All rows are made from the same 11 directions, up to rounding. Whole rows:
In the rows, 100 means zero.
72  119  105  92  94  100  79  70  89  82  126  110  52  101  63  53  116  96  95  93
100  105  84  88  114  86  85  84  95  49  102  94  105  113  85  72  96  116  99  71
139  132  106  93  105  114  118  140  101  108  117  89  141  130  111  129  94  105  109  114
108  74  91  96  97  109  75  141  128  76  77  88  101  95  93  116  103  132  111  109
138  118  94  58  98  95  106  102  90  88  75  56  107  59  105  130  82  78  109  93
100  75  84  121  113  127  93  88  100  114  129  129  100  153  107  65  113  142  101  77
75  87  96  87  89  75  77  128  123  111  70  81  117  102  118  127  101  54  103  110
81  136  135  104  112  44  91  90  96  69  88  90  86  74  62  110  93  97  102  120
137  120  106  108  111  122  161  74  73  108  119  106  121  96  99  103  89  104  97  101
74  121  88  94  105  87  51  95  63  67  92  90  77  103  120  72  72  95  85  58
80  82  107  77  87  138  100  89  105  126  111  82  87  131  45  81  135  99  118  95
82  84  115  102  103  78  124  79  95  130  87  91  139  113  97  115  103  85  101  86
112  95  100  141  133  97  121  107  109  107  87  114  111  119  119  124  85  105  107  132
155  107  72  49  111  119  89  110  109  123  103  63  117  126  122  119  103  86  126  85
79  118  119  87  78  85  84  140  115  96  94  85  109  96  85  120  107  77  101  121

Rows cut short, each followed by the rest of it:
130  123  103  63  96  64  87  74  110  98  126  99  85  72  91  92  117  107 : 106  91
115  108  125  67  69  128  120  93  90  133  122  84  93  77  60  102  124  112 : 107  96
94  134  122  91  87  124  106  123  84  86  109  83  95  104  60  101  100  100 : 102  113
111  112  114  127  132  110  133  88  95  113  89  96  91  111  84  120  91  92 : 115  139
111  103  91  81  81  124  48  138  115  111  106  95  49  85  110  102  110  109 : 108  115
126  96  78  85  80  127  108  111  145  85  123  120  66  73  85  88  131  87 : 106  146
118  77  91  96  126  110  133  57  110  95  92  91  100  108  64  94  113  106 : 120  105
67  117  92  132  103  89  82  121  108  72  87  120  64  88  121  98  83  55 : 86  143
68  87  116  89  81  83  109  71  114  135  130  115  118  127  72  77  140  88 : 99  86
114  85  99  103  92  136  151  64  74  125  102  104  102  75  101  95  97  97 : 92  87
108  105  101  60  80  101  125  88  122  62  102  80  101  68  39  94  125  81 : 108  115
128  105  96  130  119  112  124  95  77  107  98  114  106  92  137  111  72  119 : 92  100
109  113  102  123  94  122  112  135  78  107  113  114  133  119  138  108  78  118 : 83  90
115  121  108  132  106  76  101  97  104  89  152  156  105  111  117  76  106  150 : 84  100
102  85  106  131  126  109  132  75  77  84  70  96  100  84  89  106  76  124 : 100  99
127  129  96  82  94  97  128  118  90  66  81  76  126  63  111  127  73  67 : 93  110
119  111  106  81  138  55  94  65  121  88  83  75  83  94  65  115  108  91 : 131  121
99  81  90  58  59  90  109  97  131  110  109  98  120  75  96  98  132  64 : 96  95
115  139  104  100  95  70  91  109  99  118  114  114  85  70  145  117  88  65 : 89  123
121  126  100  45  82  105  81  100  82  120  106  64  94  86  104  107  100  77 : 107  76
101  86  99  68  75  109  92  106  73  105  87  72  130  86  111  103  90  116 : 91  42
110  79  98  116  114  126  92  88  108  104  97  109  50  89  80  91  109  137 : 114  119
108  101  89  125  126  131  119  80  90  76  91  106  61  93  84  87  88  103 : 105  125
82  87  110  113  110  82  64  129  109  117  92  97  120  142  110  114  101  129 : 108  90
83  127  129  123  111  111  93  91  76  80  121  110  64  111  50  73  102  144 : 101  106
67  63  88  115  111  98  74  72  141  106  103  125  44  116  71  68  137  96 : 114  128
44  96  110  92  94  76  104  59  92  78  91  93  95  100  54  70  112  64 : 93  86
81  90  114  132  117  98  57  112  123  143  91  113  33  107  101  114  111  108 : 119  149
145  68  89  100  118  103  144  62  98  92  66  89  105  45  102  121  85  120 : 107  97
96  93  98  68  87  112  101  118  112  93  99  73  134  128  70  102  117  93 : 111  87
107  127  67  96  100  133  64  149  87  80  88  86  78  109  151  105  67  61 : 94  108
97  128  109  112  97  70  121  85  76  54  114  119  121  75  102  83  81  110 : 73  81
129  126  99  93  91  140  168  79  66  107  100  90  100  58  103  111  81  54 : 91  116
115  128  108  112  97  116  133  102  57  84  111  104  125  89  114  98  71  114 : 80  80
118  84  99  98  97  59  119  97  140  72  114  121  145  93  90  101  121  129 : 98  101
121  120  110  111  115  128  125  79  77  72  129  110  90  110  58  72  100  150 : 102  95
85  113  97  97  104  106  102  75  88  87  131  111  100  136  77  59  112  100 : 96  80
113  76  83  104  128  117  65  81  101  123  94  98  58  120  110  90  102  130 : 120  89
92  90  110  76  76  138  100  89  81  127  125  91  99  117  67  75  123  127 : 102  63
122  51  59  93  95  127  112  93  121  128  109  116  130  124  143  91  114  99 : 99  75
119  123  98  52  89  87  88  95  83  91  108  71  119  93  99  98  97  96 : 101  61
90  125  120  113  90  51  95  92  98  88  97  119  74  38  113  108  89  86 : 82  121
96  59  61  78  73  90  86  127  134  76  69  95  124  71  140  110  99  66 : 89  91
98  77  69  103  129  54  80  93  136  58  84  106  126  127  116  93  100  96 : 105  92
109  76  64  92  93  141  113  79  89  110  116  112  107  118  127  69  103  91 : 91  66
111  58  87  98  108  79  86  113  139  123  89  102  136  126  123  121  115  118 : 114  93
91  95  106  71  73  102  114  111  116  88  97  82  122  90  65  104  120  81 : 102  103
138  103  70  71  107  125  86  102  82  108  85  71  91  91  139  111  78  85 : 107  78
98  126  137  112  96  90  132  109  83  117  104  97  127  96  88  125  93  101 : 96  113
118  130  97  89  114  112  91  88  100  101  113  93  53  99  84  93  104  83 : 115  126
92  105  109  99  79  96  65  165  102  84  92  92  124  102  116  119  88  129 : 92  90
128  130  122  95  110  93  103  90  104  135  105  93  56  70  90  126  105  89 : 119  144
127  93  91  52  87  114  70  121  106  112  105  69  116  115  98  106  113  124 : 116  66
57  73  96  104  87  121  118  118  106  122  73  84  132  133  99  114  104  44 : 99  108
103  98  91  87  125  76  67  92  136  121  92  89  69  120  97  111  118  71 : 128  131
94  99  95  82  73  140  143  81  93  88  97  91  81  61  66  87  110  55 : 94  117
118  95  95  100  110  123  134  73  110  135  111  104  87  108  92  102  116  73 : 114  127
40  110  116  112  89  113  100  68  60  100  113  108  75  114  69  55  102  84 : 82  77
96  117  93  117  108  111  102  81  75  82  117  120  77  101  106  70  88  105 : 86  91
105  97  85  129  93  167  131  113  73  81  89  110  75  75  112  93  74  96 : 84  116
65  108  132  126  96  120  107  118  59  100  78  85  103  101  82  111  76  115 : 91  94
123  109  78  68  87  115  46  136  116  102  116  92  75  107  122  96  109  108 : 108  94
101  112  99  121  109  73  100  88  130  104  111  133  58  76  110  101  110  71 : 100  155
107  141  145  110  112  67  112  96  93  132  113  99  99  96  83  129  101  104 : 109  129
81  123  111  102  120  67  50  125  124  93  92  89  73  128  86  112  105  88 : 119  133
114  116  92  76  72  115  100  112  78  105  93  86  91  52  133  111  81  70 : 85  90
104  109  84  97  98  85  26  142  131  85  117  118  62  110  126  90  108  123 : 103  111
136  98  98  86  129  87  100  93  106  90  87  76  115  108  88  118  95  130 : 123  93
128  112  114  84  90  134  111  109  59  138  98  73  108  86  113  122  82  119 : 102  75
98  119  94  102  108  67  94  81  102  107  99  110  80  82  130  103  91  55 : 94  115
100  121  109  96  91  65  86  81  95  80  125  121  85  72  98  77  104  118 : 86  86
80  125  119  120  104  87  111  79  63  139  105  109  96  100  128  104  81  70 : 86  95
99  106  108  110  98  121  81  126  123  85  106  107  53  95  65  98  115  119 : 112  145
132  135  97  90  92  106  93  124  96  114  157  122  126  137  130  88  106  122 : 93  83
105  117  82  84  94  114  110  107  107  113  136  108  132  152  116  85  114  64 : 98  94
